The same things were measured in two ways. Each way mixes the same 12 hidden numbers, adds some noise and spreads widely along 6 directions of its own, which tell nothing about the thing.
In the rows, 128 means zero.
Some things both ways: the first way, then the second way.
[123 144 137 122 131 121  90  84 171 120 114 131 118 186 141 158 108 148
 105 179 144  97 105 147 151]
[103 127 135 195  74 112 119 135 163 115 120  98 117 104 110 145 192 157
 115 107 142  87  94  77  92  67]

[175  98 107 134 160 140 107 128 190 120 141 150 162 119 169 169  92 164
 125 164  85 137  76 152 114]
[156 127 140 118 129 175 133 131  85 140 120 150 149 108 158 132 115  41
 144 111  97 129 125 174 134 149]

[124 129  95 122 166 109 116  81 132 135 127 142  26 145 134 119 113 194
  95  98 145 159 140 155 118]
[168 162 165 117 139 127 161 104 111 126 152 143 118 100 184 136 109  89
 153 141 138 122 133 108  93 141]

[125 163 122 104 111 107 138  68 139 140  85  93 138 124 168 123 154 135
  70 144 162 185 189 118  96]
[ 84 143  68 136  99 115 123 123 171 117 118 106 157 180  68 149 131 166
 123  80 156 102 157  75 114 148]

[103 105 145 105 128 108 159 160 133 175 101  92 133  95 114 116 136 132
 122 142 168 110 136  69 124]
[122 200 152 151 139 102 111 112  86 145 103 135 163 136 130  99 157 127
 127  88 159  62 110  41  91 125]

[118 173 147  91  87 145  83 148 134  90 171 136 156 130 182  98 117  93
 111 124 131 141 148 143 150]
[147 122 121  68 150 127 124 100 151 114 116 159 153 176 198 112 104  64
 118 139 118 164 142 133 146 189]

[ 98 117 161 127 128  95 172 136 111 126 174 144  79 122  83 105 134  92
 163  67 118 119 155  88 136]
[111  78 114  57 117 120 146 129 134 116 163 131 129 120 123 202 139 146
 132 119  86 145 155 134 129 189]

[154  88 166 173 151 151 162 155 163 123 181 149 140 111 122 148  80 113
 135 111 104 145 100 107 132]
[138  89 186 127 128 101 132 136  99 125 137 120 123 110 111 178 113 127
 179 149  69 154 141 141 129 135]

[128 145 120 131 143  80 142 128 131 120 151 140 100 100 129 143 105 149
 131 123 106 142 113 128 131]
[121 153 124 155 160 102 136 124 169 127 151 150 101 119 163 155 134 138
 142 172 146 137 100  79 146  88]

[141 127  83 105 129 128 124 156 125  77 171 134 137 153 152 135 130 135
 132 100  75 116  99 164 124]
[138 130 158 134 145 121 100 133 126 140 124 171 130 149 157 123 118  95
 135 132 121 150 107 124 147 136]

[162 126 138 186 124 139 132 121 202 112 139 129 116 174  90 173  95 127
 156 172 126 121  96 106 151]
[146 166 119 179 145 104 132 128  98 105  73  58 145 184  68 102  61 149
 156  95 119 116 112 132 109 115]

[136  97  64  93 134  97 137 120 105 132  78 131  69  79 118 134 134 182
 122 141 139 142 127 127  82]
[113 147 107 181 138  91 147 135 115 139  91  79 118 115 135  95 148 130
 114 178 124 123  83 129 134  73]

[142 170  87 142  91 217 147 110 131 160  78  47  87 174  65 149 152 148
  87 180 177 143 153 139 170]
[191 191 149 168 197 140 138 145  77 122 139  84 136 125 167  69  83 132
 155 148 142 111 100 121 113 109]

[136 104 130 119  89 177 124 134 123 134 131 140 236  99 170 112 135 127
  89  93 105 178 141 166 109]
[104 142  66 156 125 140 146 109 189 102 120 126 142 145 108 151 155  88
 117  95 141 109 128 111 121 131]

[111 112 151  98  83 181  93 133 121 160 146 114 170 149 137  89 140  90
 114  90 129 102 172 127 126]
[109 118 106 154 111  82 146 148 132  79  72  73 135 126 109 115 173 145
 135  97 125 103 112 119  82 100]

[124 127 126 124 112 135 141 151 121 169 101 106 165 109 132 113 135 139
 108 123 144 124 136 107 120]
[ 81 101  85  98 105 119 141 141 148 110 117 127 115 116 149 138 163 127
 108 126 129 126 121 144 137 145]

[131 174  89 130  80 189 166 134 146 103 103  80  94 191  60 160 147 136
 134 204 144  97  96 118 212]
[105 139 108 199 158 103 111 156 132 104 100  64 124 162  99  89 151 158
 105 120 117 113  83 137 144 116]

[125 132 146 126  96 137 122 114 134 166 122 127 162 104 135 133 101 105
 127 161 127  84 120 105 118]
[154 175  69 126 148 168 133 130 128  91 108  94 148 143 172  67 130 101
  96 105 140 105 119 129 120 116]

[132 103 156 143 121 126 109 106 163 109 147 146 141 143 135 132 133 121
 140 146 118 128 131 124 153]
[143 109 115 108 126 129 144 112 157 118 106 146 139 133 167 143  79  69
 173 178 116 171 145 138 144 112]

[107 128 110  91 121 107 129  94 116  98 143 133 152 152 175 112 153 125
 103 102 108 129 137 159 107]
[ 90 136 139 198 113  63 122 133 125 114  90  84 114 152  56  86 124 150
 131 134 134 109 122 111 106 104]

[141 154 106 115 123 100 120 145 146 129 134 142 150 107 173 114 103 134
 121  96 124 159 130 136  78]
[135 170 167 136 138  88 115  99  91 144 114 130 142 160  82 134  96 166
 125 100 122  99 105  70 115 146]

[ 96 132 154 135 128  78 161 119 143 145 104 106  92 150  48 156 149 128
 154 137 154 114 137 105 157]
[130 152 164 132 117 106 131 119 119 171 138 174 111 112 151 174  68 144
 182 174 148 146 115  83 140  92]

[139 107 151 117 159 128 147 126 164 136 131 116 167 141 153 140 133 108
 114 127 128 128 136 113  98]
[136 118 162 169 121  95 113 148 169 120 105 168 128 118 130 135 112 125
 189 150 153 130 114  86 138  68]

[123 140 105  78 114 137 144 131 118 131  96  97 171 106 155 141 138 133
  73 132 145 174 148 158  89]
[105  86 162 161  96 106 117 135 138 152 149 152  94  97 118 168 149 129
 131 164 110 147 101 124 135  96]

[123 140 101  89 120  86 110 142 138 113 143 144 161 139 168 125 113 135
 128  90  96 116 114 149  90]
[126 141 137 141 122 133 116 104 122 116 133 137 111 117 121 132 144 118
  94 101 123  99  77 107 109 119]

[136 156  68 120 157 102 154 127 154 125 120 117  72 144 132 147 116 197
 113 133 124 145  93 140 132]
[101 131 157 153 128  95 133 130  93 130 136 122  95 115 106 134 140 130
 123 127 114 110 101 136 118 148]

[109 154 109 100 130  80 111 129 112 110 142 141  83 118 125 124 123 120
 145 110 135 122 133 152 105]
[146 154 135 106 122 123 123 112  86 166 153 133 152 138 122 136 140 145
  90  90 128  96 115  91 104 168]

[121 112 114 119  99 150 140 110 140 149  79 116 136 137 114 122 155 150
 125 167 148 110 127 105 151]
[ 89 139  82 150 104 116 126 129 154 116  82 105 156 148 107 125 162 130
 119 103 136  98 124 101 130 119]

Other things, the second way, with their names:
(751): [110  79 105 104  85 134 144 147 116 138 143 113 104 105 122 194 144 152
 113 123  77 152 117 182 133 137]
(643): [111  98  90 104  83  92 145 166 134 151  85 160 142 128 120 163 135 138
 142 113 124 148 127 149 131 114]
(746): [149 118 132  86 135 160 134 117 115 137 155 158 158 111 155 166 144  78
 130 107 104 120 135 131 131 183]
(337): [145 129 163 135 104 110 116 155 102 159 134 155 119  95 162 145 149 143
 140 144 114 142 118 104 119  72]
(215): [ 69 110 132 163  86  96 130 133 157 123  93 114  97 138 128 150 113 129
 157 169 119 151 126 137 158 101]
(583): [ 97 121 140 162 129  89 155 113 102  97 118  51  97  99 110 138 156 144
 117 159  82 109  97 130 114 108]
(509): [147 104 183  92 111 146 109 146  94 157 115 182 153 125 178 169  79  90
 206 143 104 165 151 136 154 144]
(513): [102 112  51 114  73 144 143 162 140 127 111 146 147 132 108 136 172 112
 101  44 151 109 139 164  96 155]
(409): [111 126 128 160 120  73 126 118 130 120 102  97 101 143 101 114 105 162
 133 159 135 142  91  96  99  72]
(778): [145 129 101 149 150 155 173 118 128 119 171  72 123 106 152 109 138  81
 113 167 123 119 134 165 117 155]
(430): [169 181 162 146 146 156 111 110  61 176 145 147 140 150 133  89  76  89
 117 114 131 109 111 135 131 161]
(507): [131 144 114 113 157 136 131 132  89 148 160 144 126 147 135  94 104  88
 114 135 121 138 150 167 140 192]
(956): [133 135 126 134 145  91 133 112 183 120 116 174 135 105 138 164 138 145
 148 154 157 114  80  43 132  64]
(609): [135 115 154 109 110 108 137 108 119 110 107 118 113 140 159 153  89  96
 153 161  76 180 142 143 127 117]
(975): [137 138  87 152 165 138 132 113 131 107 140  79 134 140 100 104 141 128
  75 117 118 108  85 126 119 136]
(293): [179 163 178 166 137 113 115 149 117 146  97 188 143 141 148  92  80 102
 177 116 170 120 106 111 124 105]
(42): [ 98  89 123 179  94  74 136 162 137 136  74 111 113 129  94 148 122 135
 164 159  94 170 118 161 143  71]
(354): [157 148 145 174 149  96 126 169 128 127  93 141 131 132 152  65 114 124
 148 137 161 117  95 127 136  95]
(817): [109 130  95 189  86 130 147 149 146 126 132  81 129  82  85 145 196 171
 103  90 145  59  92  95  94  81]
(163): [126 166 132 171 150 122 135 131 149 102 152 104 100 127 145 135 126 158
 141 134 152 108 102  89 114 106]
(483): [128 119 107 104 110  98 118 158 124 165 112 158 141 145 160 146 130 149
 142 142 130 174 128 115 122  95]
(437): [108  79 151 113  92 113 123 149 118 148 134 142 112 143 100 176  78 146
 157 135  91 166 147 173 161 165]
(250): [ 62 109 116 141 106  77 129 140 162  94 109 113 104 164 107 144 142 141
 143 115 132 139 148 124 116 154]
(899): [126 146 160 112 100  97 108 133 115 148 135 129 137 157 133 140 106 186
 143 120 143 124 149  69 114 142]
(586): [104 124 104 182 116  82 142 138 171 139 103 157 144 111  71 165 159 125
 143 121 141 106 105  98 134  91]
(47): [116  69 105 131  79 109 145 155 105 112 123  58 119  95  70 142 156 174
 111 119  84 126 132 160  93 103]
(558): [129 121 129 134 142  71 129 123 136 140 119 125 137 151 115 113 138 142
 109 145 131 133 108 102 119 138]
(589): [ 88  60 103  87  90  84 129 158 150 120  86 140 115 132 155 114 142 121
 121 169 117 169 127 165 147 127]
(222): [132 107 108 104 162 139 135 140  90 126 137 111 135 140 133 134 118  94
 135 140  79 167 140 182 135 165]
(976): [137 102 141  93 100 135 151 148  97 139 157 121 139 103 131 182 134 131
 151 119  90 135 169 142 118 160]
(1012): [119 139 145 215 152  79 174 135  84 111 125  64  85  86  74  92 146 115
 127 150 110  94  95 165  93 107]
(721): [ 76 112 104 167  97  76 160 131 121 103  89  56 119 122  35 143 152 164
 115 102  94  86 122 143 118 138]
(138): [ 86 125 121 183 146  54 137 169 116  93  95  76  99 159  97 112 131 158
 167 139 117 155 133 149 111 112]
(628): [ 94  81 101 147  93 110 151 147 145 146 123 120 120  94  90 187 131 142
 166 165 110 153 125 141 136  81]
(1071): [152 169 116 128 155 111 127 119 117 101 106 129 113 145 145 111  98 125
 125 118 121 144  94 112 105  81]
(1114): [126  91  71 103 134 124 145 143 166  72 123 122 102 132 141 125 141 106
 105 125 104 169 123 176 116 121]
(879): [149 144 111 116 105 160 121 107 176 125 153 168 123 139 162 161 106 105
 131 117 146 150 132  98 108 105]
(213): [179 154  93  94 165 169 127 108 137  90 128 131 162 125 159 138 139 106
 115  85 124 112  89  90  97 108]
(447): [136 170 118 146 142 131 126 106 156 109 113 129 117 166 147  93  69 116
 119 136 155 118 108 110 148 133]
(931): [109 156 121 130 127 112 118 119 130 118 106 174 121 160 112 168 111 129
 143  72 138 130 100 108 116 135]
(204): [141 124  88  95 139 142 146 104 186 100 146 146 139 133 154 187 131 108
 125 122 115 146 120 108 132 133]
(893): [135 125 161 117 123 108 118 134  78 137 105 138 113 163 150  86  82  87
 139 137 113 164 143 175 124 166]
(1067): [ 94 133 147 118  87 128 121 117 110 148 126 122 144 133 137 154 167 126
 105  96 110  91 135 102 133 183]
(328): [173 142 102  92 144 161 142 133 108 138 124 121 179 122 156 147 134 129
 116  91 116 101 103 113 132 142]
(240): [ 86 118  43 154 105 151 138 171 169 105 116 117 122 140 149  92 166  88
 113 107 163 131 145 178 122 135]
(402): [148 104 165  77 124 120 126 118  93 113 120 133 142 114 141 180 120 124
 159 118  75 142 126 110 111 133]
(901): [192 163 175 148 178 161 121 113  90 130 131 125 156 124 147  96  66 100
 155 133 133  92  94 107 141 137]
(434): [126 192 119 158 168 114 116 129 111 130 127 118 142 169 149  90 128 115
 134 126 148 121 138  95 115 140]
(292): [119 115 142  82  98 136 124 111 105 166 130 138 160 142 169 140 130  87
 126 135 117 134 159 122 131 184]
(16): [167 104 116 125 141 138 132 134 138 128  92 169 162 127 137  96 112  50
 137 131 125 141 113 160 138 126]
(477): [129 133 125 141 119 113 132 135  78  97 100  43 147 137 110  84 163 133
 104  96  99  92 130 130  82 141]
(188): [ 68 117  70 132 108 138 150 166 112  95  97  55 130 145 153  98 166 110
 124 106 128 112 158 189 122 186]
(1048): [150 158 132 132 175 125 138  96 124 113 135 124 118 127 143 136  79 107
 151 172 112 143 110 109 138 105]
(286): [ 95 103  79  79 111 127 141 115 169 126 139 156 100 133 190 157 152  97
  92 153 133 172 109 141 126 141]
(256): [128 106 110 150 132  80 147 142 168  88  69 141 124 117 112 105 142 123
 120 118 143 107  71 133 127  93]
(296): [133 132  89 148 152 137 124 166 153 107 123 129 126 141 181  53 157  92
 110 126 167 129 116 153 122 132]
(596): [158 168 134 157 135 158 114 108 145  87 113 113 145 139 145 120 142 107
 110  72 128  81  95  89 116 124]
(206): [194 154 137 123 151 143 129 118 114 142 130 170 151 109 170 117 105  88
 146 130 153 133  88  99  94  87]
(601): [177 165 148 206 170 118 130 136 128 121  97 118 142 122 138  96 106  94
 173 151 139 119  86 113 124  59]
(167): [ 93 120  68 137 141 110 161 148 149  93  97  89 119 167 119  89 120 115
 107 113 135 119 125 194 153 200]
(396): [ 76 104 120 145  69 100 132 151 147 125  91 135 136 123  87 187 158 142
 150  84 111 108 133 124 137 130]
(794): [140 125 150 115 122 114 129 122 128 126 111 111 136 137 160 130  89 146
 153 168 118 140 127 104 144 115]
(999): [ 99 113  50 107  94 119 166 134 124 106 115  96 128 124 119 118 176 104
  80  90 125 122 137 171  78 160]
(1115): [ 79 132  69 144 100 121 137 154 133 155 123 131 155 131  92 128 186 130
  98  82 152  80 138 128 131 171]
(236): [126  81 130 130 109 112 143 169 101 144 109 111 130  98 139 162 148 140
 152 140  91 152 102 165 125 101]
(8): [109 113 114 144 123 118 121 174 110 141 125 134 105 115 138 127 127 146
 150 146 130 154 110 153 135  89]
(593): [148 159  93 108  99 168 130 142 120 167 134 150 185 158 133 152 121 104
 130  63 136 111 165 128 131 184]
(18): [202 177 156 132 162 172 156 121  52 146 149  88 167 109 165 122 108  99
 144  99 114  87 115 133 102 167]
(114): [123 144 200 131 128  66 131 113  83 158 117 135 133 123 119 144 114 146
 149 146 104 105 118  90 143 158]
(656): [104  81  83 129 101 119 133 170 189 110 118 140 102 121 149 166 139 156
 138 143 128 165 109 146 150  84]
(659): [ 88 112  65 150 106 126 150 152 179  82  93 105 153 120 114 134 214  98
 106  72 131  84 129 133 119 141]
(1059): [ 75 146  39  94  90 128 148 137 141 119  90 134 146 159 133 133 141 111
 117  76 159 119 146 134 106 162]
(1111): [ 95 139  91 162 127 124 116 117 169 109 124 102 155 136  99 144 178 131
 127 113 144  94 126  58 108 104]
(166): [157 165 197 179 114 100  98 132 117 152 104 160 150 144 133 125 114 112
 167 119 130 120 133  75 123  93]
(952): [166 123 122  99 162 159 124 113 122 117 109 142 144 128 179 114  84  79
 136 153 111 147  89 142 153 123]
(377): [100 117 124 107 111 130  96 161 123 166 116 167 169 158 152 180 129 122
 178 123 110 162 163 114 160 141]
(936): [ 98 126 115 188 129  65 140 136 147 137 106 103 103 136 107 108 111 139
 152 199 145 155 114 119 130  67]
(1113): [124 139 133 184  98  98 115 172 115 159 121 131 171 137  65 120 165 151
 150  68 160  86 150  89  91 127]
(351): [126  87 102 108 104 133 135 108 149 118 133 124 123 107 112 159 146 124
  96 132 102 133  98 125 116 104]
(67): [155 193 166 166 170 128 102  97 131 136 122 152 154 143 150 143 102 127
 165 133 148 102  78  33 135  90]
(552): [119 132  69 174 139 131 130 154 149  70  88  87 130 152  82  93 122 125
 136  85 133 116 111 153 112 102]
(1049): [100 157  74 182 154  97 132 128 146  90  87  82 110 169 107  63 130 115
 106 129 150 129 102 135 104 103]
(590): [161 109 161  78  95 141 130 134 111 170 140 173 145 125 185 163  92  93
 163 148 109 167 167 145 146 159]
(205): [158 116 109 101 148 174 140 151 102 139 166 109 163 103 192 100 152  88
 131 145 137 121 151 143 118 167]
(506): [131 113 115 179 118 127 141 134 148 109 160  75 101 100  84 153 167 164
  96 125 103 111  93 123 108  89]
(692): [ 76 105 104 136  84  97 161 125 121 134 140 100  97  88  92 165 182 154
  88 124 110 105 102 138 103 127]
(1054): [104 125 165 126  91 118 110 148 113 163 116 171 149 159 130 142 108 109
 160 107 127 128 174 134 160 195]
(694): [149  76 182  83  86 128 101 121  96 171 121 159 156 133 133 142  74 110
 151 158  93 161 148 135 152 150]
(278): [147 183 142 135 150 148 121 106  85 133 104 121 157 140 142 142 102 117
 151  97 117  99 104  91 119 125]
(559): [146 192 136 142 126 142 104 110 127 139 140 173 125 158 125 130  92 118
 127  87 150 118 121  85 112 114]
(1065): [114 132  57 140 128 148 128 151 161 104  89 103 174 177 109 104 101 112
 151  97 152 117 155 140 146 153]
(340): [146 138  65 175 126 136 150 126 181  83 137  81 118 107 109 141 164 151
 107 102 149 107  78  96  66  52]
(251): [115  84 121 127 103 136 145 135 147 131 168 143 118  81 122 157 154 100
 136 152 127 130 143 133 117 130]
(577): [114 134  63 157 118 133 168 142 195  84 114 118 130 114 136 154 164 118
 128  92 154  96 111 121 115 113]
(19): [ 86 106  98 112 111  87 145 148 113 107  87  83 120 155  99 126 128 159
 108 115  92 128 140 171 149 167]
(503): [103 168 119 155 123  85 135 109 129 115 108 130 120 148 123 117 163 115
 104  86 148 100 104  93  79 136]
(229): [127  85 141  82 119 120 105 122 137 110 116 134 112 168 167 148  70 112
 158 174  83 215 146 156 146 126]
(1023): [107 103 133 157 115 126 145 155 117 140 123 100 123 108 148 145 133 121
 161 159 121 130 115 155 144 130]
(172): [110  99 101 125 147 114 126 144 146  91 118  98 114 163 159  96 125  99
 122 154 113 176 135 174 133 149]
(1021): [145 130 179 168 170  73 139 137  71 157 111 110 139 115 123 102 128 113
 153 178 103 131 101 130 128 119]
(538): [116 166 127 144 118 100  96 134 105 155  93 114 175 163  96 142 144 181
 121  87 117  94 115  60 141 121]
(752): [129 171 138 155 108 145 107 121 116 141 127 121 157 136 146 124 146 123
 140  98 161  91 126  61  89 112]

Some of these things the first way, each followed by its name:
[163 150  99  72 158 127 142 117 168 131  86 115 145 118 186 141 130 141
  80 118 138 197 165 129  44] : (901)
[125 155 110 110 102 157 121 138 130 131 134  94 157 138 151 130 116 127
  86 143 140 134 126 155 127] : (893)
[152 115  86 135 181 103 132 115 158 116 163 165 103  99 175 150  86 185
 114 114  88 165  80 174  98] : (1012)
[144 137  99 126 137 119 162 116 150 168  70 103  62  93  78 172  88 157
 111 170 173 159 130 107  87] : (751)
[125 123 145 136 152  53 119 107 143  89 165 146 117 108 147 154 117 120
 140 149 109 133 114 137 124] : (936)
[120 118 130 131 110 144  85  92 129 100 178 159 104 183 143 110 122 124
 138 123  96  63 110 144 167] : (477)
[151  78  85 143 120 156  86  96  97 109 117 129 163 180 168 115 157 179
  75  87  92 122 133 184 121] : (752)
[ 88  92 133 118 111 128 151 121  87 160 135 120  83 124  48 135 133 106
 164 125 128  43 115 115 142] : (337)
[131 149 113 149 143 102 116  87 116 121 128 128  76 164 138 124 118 149
 103 113 137 114 135 137 118] : (899)
[139 161 110 169 140 125 148 108 149 125 125 113  69 179  93 160 104 175
 108 141 128 129 102 130 168] : (163)
[144 104 101 176 109 140 107 128 133 158 105 106 150 142 119 117 147 179
 117 133 133 119 119 135 147] : (1059)
[135 148  89 125  97 165 125 104 117 140 103  91 116 170  98 135 152 136
 109 132 130 115 145 152 132] : (656)
[145 101 119 133 108 151  90 164 128 142 130  91 179 121 133 122 142 107
 115 116 143 143 156 161  89] : (206)
[129 103 133 103 156 100 138  91 127 117 131 160  89 100 111 162 118 113
 144 126 114 130 130 144  84] : (593)
[163 100 119 134 185  98 151 140 188 141 122 148 136  60 158 158 104 155
 138 161 127 175  98 122  76] : (586)
[149 105 156 127 156 109 157  99 167 111 127 134 150 129 145 154 135  97
 130 144 116 137 139  94 101] : (1065)
[155 145  92 158 138  99 139 115 159 144 120 120 143 110 157 161  80 168
 103 154 119 141  87 139  89] : (559)
[125 170 119  91  93 167 123 120 157 165  71  88  79 140  73 134 148 115
 139 182 185 126 170 108 140] : (328)
[128 121  96 145  61 199  79  94 116 120 146 149 142 173 140 100 120 159
 102 103 100 117 124 177 170] : (609)
[105 109 165 119 126 105 119 136 136 139 161 128 160 134 100 143 135  74
 168 121 114  76 124 145 117] : (513)
[152 125 107 167 149 102 159 130 156 137 149 114  60 107 114 146  74 143
 133 161 142 123 100  85 109] : (1114)
[102 116 125  92 132 115 146  84 125 158  73 121  98 147  86 145 154 131
 126 133 157 108 150 131 102] : (817)
[151 133  94 153 128 159 149 120 135 111 128 135 140 165 117 149 128 150
 116 107 103 142 103 171 122] : (437)
[107 120 117 121 102 166 153 133 121 137  84 136 115 160  88 123 140 168
 121 135 149 101 100 123 179] : (1067)
[134 105 150 155 133 162 136 105 124 158 150 142 126 110 116 133 109 123
 117 108 116 131 132 140 126] : (976)
[140  45 154 149 138 115 191 147 119 144 112 125 175  67 132 125 130 124
 110 114 133 150 134  61  92] : (1111)
[136 147 104 150 138 101 110 150 138  74 164 138  72 145 128 120 127 135
 154 144 137 121 102 145 156] : (558)
[122 132  99  79 140  89 120 119 119 128 108 107  95 119 164 104 145 133
 107 131 155 120 157 107  82] : (589)
[103 128  77 117 109 136 201 133  72 125 125  96 106 107  82 123 171 135
 124 114 125 135 123 144 137] : (507)
[133 111  86 140 111 113 138 164 134 121 159 126 144 170  99 127 139 148
 158  63  71 105 106 139 130] : (931)
[120 167 109 123 113 138 123  93 135  99 195  96  73 179 117 139 134 127
 123 137  90 111 133 142 190] : (138)
[111 119 165 151 125 100 162 146 122 115 183 124 117 100  98 150 100 103
 144 147 111 103 100  94 168] : (434)
[133 150 135 159 103 129  90  92 148 122 134 120 160 158 146 150 105 131
  95 154 132 134 124 168 137] : (879)
[128  88 140 116 129 126 174 143 136 174 111 166 169  68 136 117 103 125
 129  80 130 152 128 103  67] : (721)
[141 128 152 111 146 142 125 127 165 137 125 133  88 120 100 163  94 117
 124 139 146 158 144 130 112] : (18)
[123 187 117  84 126 108 126  98 147  83 148  89  66 138 157 144 110 116
  82 179 151 157 157 119 136] : (172)
[110 108 129 119 141 153 188 121 123 122 120 137 117 161  91 142 148 141
 129 124 122 100  96 129 160] : (1054)
[134 106  82 137 143  98 154 143 122  85 136 150 116 145 100 161 126 151
 154 119  94 108  67 168 119] : (430)
[123 113 137 129 101 108 118 145 138 123 128 135 168 122 128 122 127 106
 143 124 139 122 131 125 102] : (351)
[123 133 140 123 121 113 126 127 157 134 137 158 115 117 136 129  87 153
 129 129 124 129 110 108 145] : (583)
[108 154 153  56 123 124 111  94 173 146 126 141 162 144 160 135 132 113
 120 127 111 128 153 134 119] : (396)
[129 174 130 112 115 129 101  55 165 158 106  96 102 135 150 141 114 113
  96 196 175 135 165 133 106] : (47)
[147 145 105 156  85 185 130 126 146 149 100 106 118 129 110 120 122 159
 103 145 162 169 141 127 150] : (204)
[162 113  87 116 142 107 137 136 153 116 111 125 130 128 152 133 131 169
 112 107 106 162 133 111  95] : (67)
[122 144 110 119 124 111 144 116 133 130 139 159  81 132 115 123 112 140
 159 114 107  95 105 114 129] : (19)
[130  89 129 121 132  99 138 170 120 149 129 136 157  94 130  94 148 118
 152  66 122 133 152 103  83] : (956)
[115 178  92  69 115 100 107  81 125 117 138  79 118 158 134 152 165 115
 119 150  97 104 158 163 123] : (8)
[115 122 130 130  74 174 168 153 116 118 156  86 128 124  58 137 155  91
 145 148 122 127 141 113 183] : (222)
[165  87  86 145 175 132 135 115 138  95 112 145  81 166 117 160 136 195
 112 113 101 147 105 151 130] : (1023)
[128 152 137 134  92 164 123 117 132 127 140 137 169 129 126 147 102 104
 112 134 125 136 119 169 124] : (506)
[144  89  71 128 143 141 166 109 143 132  93 156  62 172 103 133 106 190
 125 106 121 101  88 104 111] : (596)
